All rows are made from the same 16 directions, up to rounding. Whole rows:
[[ 16.6   5.0   1.0   6.8  -0.2   5.8  14.8   3.2  -0.1   7.9   4.5   8.0
   -0.4  11.3  -0.7  20.2 -13.9   0.7  -2.0  -9.1   5.4  -8.1  13.8  -1.5
    0.6  -0.4   4.6   1.4   2.8 -18.4]
 [-10.5  -5.5   3.6  -0.4  -9.6 -23.4   1.3  20.0  28.5 -12.0  19.2  -4.9
   -7.4  -0.4 -19.5  13.6  16.7 -25.1   4.6  22.5 -15.5  -6.2 -21.6   1.1
    1.2  16.1   4.0   1.1  -9.2   7.2]
 [-13.8  10.8  37.7  -1.9 -20.4   9.2  11.3  15.2   0.6 -11.5   2.0   3.6
   -0.5  12.9 -23.3  18.1  20.8 -17.6  -4.9 -11.7  -8.6 -16.4   6.7  -1.7
   18.3   0.3 -26.5  12.2  -7.9  -6.7]
 [-30.5  -3.8  31.3 -32.9   3.9  15.8  -0.2  -4.9  24.6 -18.7   9.1 -12.7
  -11.4  -4.8 -10.4 -22.1   8.2   2.0   3.2  -0.2   3.7   3.2   7.4  -6.4
   -2.4   3.7 -35.3  -0.6 -26.4  -1.4]
 [-15.3 -36.0  36.4 -19.3  35.0  27.1  14.9   2.4  25.9   9.5  11.4  14.6
    1.0  -9.6   0.8 -15.8  -4.2  -0.6  10.6  23.5   3.8 -18.1  -1.7  10.2
    4.0 -20.6  12.6  10.6 -20.5  -4.2]
 [ 17.6   8.1 -16.9   7.2 -19.3  18.4 -23.2  22.6 -23.2  -6.9  -2.7   6.1
    9.2  -4.1  12.4   0.0  -1.3   8.5  -9.2 -37.4  -4.8  -5.8 -33.6  19.9
   -9.5  12.2 -24.5 -15.0  25.8  -1.7]
 [-44.8   4.8  18.7  -0.2  10.4  -1.1   4.6   5.2  -1.1 -10.2  13.3 -18.4
    4.7   1.4 -12.3 -36.6  27.0   1.4   0.3   1.5 -27.7  -2.8 -10.8  15.5
    4.7  -0.6 -24.8  16.5 -27.9  12.0]
 [ 10.4 -22.0 -14.7   4.8  34.1   3.4   5.8  -4.7  -9.4   2.0  -6.2  -1.9
    6.3  -8.9  11.9 -11.7  -0.9  21.6  -5.1   1.8   2.9 -21.5  -6.0  22.8
    0.3  -4.0 -13.1  14.0   6.3  -1.4]
 [ 12.3   6.5   4.7  15.7 -18.7 -10.3  18.5 -13.4   3.3  -7.9  -5.6   7.9
   -1.9  -6.0  -5.2  16.3 -14.0 -19.6  -0.9   9.6  -7.1  20.3  16.7   8.2
    3.2  13.6   8.3  -9.0  12.9   2.8]
 [  2.9  26.2  -0.5   8.4 -27.2  -9.6  -3.8  27.6   9.9 -16.0  38.3 -14.1
   -5.1   8.9  -2.8  14.9  -7.3 -21.6   8.6 -15.7  -6.0  -4.5 -44.1   5.8
  -14.0  13.1   6.6  -2.7 -12.7  -4.6]
 [ 21.5  -3.5 -28.0  -6.3  -2.2 -10.1  -2.6  -9.1   5.8   7.6 -20.2   7.0
   -8.8  -0.6  -4.4   4.0 -13.0  -0.6  -0.5  -8.6   2.9  19.0   7.3  -9.2
  -10.3  27.5 -35.2  -8.8  24.8 -12.3]
 [ 28.7  19.7 -20.4  -6.8 -10.5   9.4  -4.4  11.6 -20.9 -12.8  -4.0  18.5
   -7.8 -17.6  -7.0  10.7  15.5  14.8 -13.0  -9.8  -5.2   9.0  16.9   4.9
   19.1  -7.3  -8.7  -7.0   5.4   3.8]
 [-40.9  -1.5  -2.2  27.0  -8.8 -24.7  27.5  -1.4  16.2  15.4  31.9  -8.2
  -35.9   2.8  -7.0   9.2   3.2 -15.1  18.3   7.5 -33.9   0.7  -1.5   7.1
   -3.6  20.8  13.5  21.3   2.9  -2.1]
 [ -1.7 -20.5  -4.0  17.7  10.2   8.3  15.7 -20.6  12.9 -16.5   4.2  -2.6
   -3.2 -19.9  -6.9  -1.5  -2.2  -5.4 -10.6  19.9  -4.7 -10.5  -4.7  41.1
  -15.8   6.2   9.6  -5.9   6.6  -3.6]
 [-11.9  18.4 -14.1  -7.9  -1.4   9.2 -10.7   4.6  -6.9  19.9  16.4  -1.9
    0.0  35.0 -15.8  15.4  18.6   2.7 -11.4 -27.4  -0.5 -19.4   7.9 -23.2
    4.2 -16.0   0.2   9.0  -9.7 -21.9]
 [  0.0  -3.5  -4.6  20.8  22.8   3.7   8.6   7.1 -23.6  -2.7  -4.7  -1.7
   -4.1 -24.2   0.0 -30.5  12.6  18.7   1.9   9.0  -1.4  -8.4 -18.6  31.8
   -7.0 -21.5  11.2  15.7  -9.7   4.3]
 [-15.7 -34.8   0.3  -4.7   3.9  -2.5 -16.1 -13.5   2.4  -5.5   2.4   4.5
   13.2   5.1 -14.5  -1.8  24.6 -17.6 -29.8  -8.7  -1.0  -9.0  -6.4  21.6
    5.8  -7.0  -3.9 -17.1  27.2   9.6]
 [  0.4  -6.9  27.5  -5.1   2.3   7.7   4.2 -14.6  -2.5 -17.1 -12.7   4.0
   15.6 -11.4  -7.1 -18.4   0.5 -15.0  -6.7   8.2   6.0  12.6   0.6  16.4
    5.4 -12.0  -4.9  -6.3  -4.1  11.6]
 [ 17.3  10.2 -24.8  42.4 -12.0  -0.3  -1.9  42.7 -29.2   9.0  -9.0   0.7
  -14.6 -16.1  27.8  18.7   0.8  40.5  12.6  -0.1  -7.0 -27.1 -16.2   8.5
  -10.0  10.1  25.0   7.6  16.1  -1.0]
 [ -6.6   7.8   5.1  -9.4   5.9  -2.9   8.6 -29.5  -1.7   7.4 -24.0  -8.7
  -20.0  -4.9   2.9   8.1   1.4   1.5  22.3  20.4  14.2  -6.2  16.7 -32.0
   11.9  -9.2  -6.3  39.4 -12.9   0.9]]

Rows cut short, each followed by the rest of it:
[ 14.0   2.9   9.6  -6.5 -23.4  25.6  -0.5  11.4  28.7  -5.9 -11.6  17.1
 -11.5 -18.8  -3.1  18.6 -15.6  -5.9  13.7  25.3   1.4   7.4   2.1  -9.6
 -16.7  19.9  10.5] : [-20.9  -2.2 -10.8]
[-36.5 -16.9  20.0  12.0 -14.2  -3.8  -9.1 -12.7   3.3 -10.6  12.9 -20.6
  10.9  17.2   5.5   9.5  10.5 -11.7 -16.2 -11.2  -1.1 -21.3  -5.2  11.5
  -1.6   3.5   9.0] : [-9.2 14.5 10.2]
[  5.3  -1.0   7.0   3.9  12.3   2.2  15.0 -25.5   3.5   2.0   7.1  -0.7
  16.9   7.6   7.3   2.7 -20.1 -10.8  -1.6  10.0   2.8   2.4  12.1   6.3
   4.7 -11.1  23.1] : [ 2.6 -7.9  0.8]
[ 18.5  10.0 -28.4 -30.9  18.0  11.1  -5.1 -28.3   6.8  -8.7 -10.5   2.5
  22.4   7.3 -10.0  -2.6   1.7   3.7 -17.9   2.5 -10.3   9.3  26.4  -6.3
  14.6   9.1 -42.3] : [-2.0 -9.8 -2.8]
[  3.0   3.0  25.4   6.9 -12.9  20.7   8.5  37.4   4.9  18.1 -11.9  24.0
 -10.6  -6.5  -2.4  -3.2 -10.7  12.2  14.8   3.9   0.1  11.6  12.1 -11.2
 -13.7   3.0  14.9] : [-17.0  -3.3 -16.9]
[  3.6 -11.1   6.0   1.2  10.2  -6.8 -12.1  31.6  -3.2  -5.8 -12.8   0.4
  14.6  -4.5  -9.3  -2.7  29.0   0.3   0.1  20.4  -1.4 -26.9 -29.8   3.2
   7.7  -8.6  -1.3] : [ 12.4 -10.1  10.7]
[ -9.5   7.0   2.1   7.6   2.8  -9.0  18.6 -20.9  -2.2  -9.3   8.7 -14.9
 -34.3 -26.8  13.1  -4.4  -8.3   0.5  26.5  14.9   3.5   1.4  -9.8   6.0
   0.6  -4.2   8.0] : [ 33.3 -11.2  10.3]
[ 13.0  22.6 -12.1 -16.8  -9.5  28.8   4.8 -48.3 -21.1 -26.1  -6.5   3.9
 -29.2 -27.9  -8.6  11.6  10.7   4.1 -11.0 -13.1  14.9   4.0  27.0   8.4
  17.4 -22.8 -18.7] : [15.9  1.6 -1.6]
[ 24.1  17.4  -7.6  25.3   0.0 -13.2  -2.0  32.5 -24.1  -3.9   7.3 -19.2
  -4.9   2.9  12.4  -4.1 -12.1  19.5   6.5 -23.4  29.2 -16.0 -35.6   6.8
 -26.2 -10.1  13.4] : [  4.4  -6.4 -14.5]
[ -4.6 -21.2  -6.5 -14.5  14.1 -30.1  -6.6  12.0  -3.1  13.7  13.4  -0.6
 -28.6  -1.8   0.6 -22.1   2.2   9.2   2.7 -27.0  21.5  18.8  -5.1  -8.9
  -4.1  -9.0  -9.3] : [-4.5 15.6  0.2]
[  8.7  28.6  -6.0  11.6  -9.6   2.8   7.2 -11.3   4.3   0.4  11.0 -12.7
   6.9  21.4  -7.2  13.9 -18.2 -11.4  -0.8  -4.9   9.3  -1.1   0.3  -8.0
 -18.9  -1.7  19.0] : [ -2.1 -17.3 -21.9]
[-14.6 -26.0  31.0  11.2 -16.3  19.2   3.2  -5.6  23.8 -18.5  -4.8 -10.7
 -21.0 -34.7  31.8   1.1 -29.1   2.1  24.5  21.0  13.0  -9.8 -24.0  18.0
 -28.9  23.6  12.8] : [-9.0 12.4  7.4]
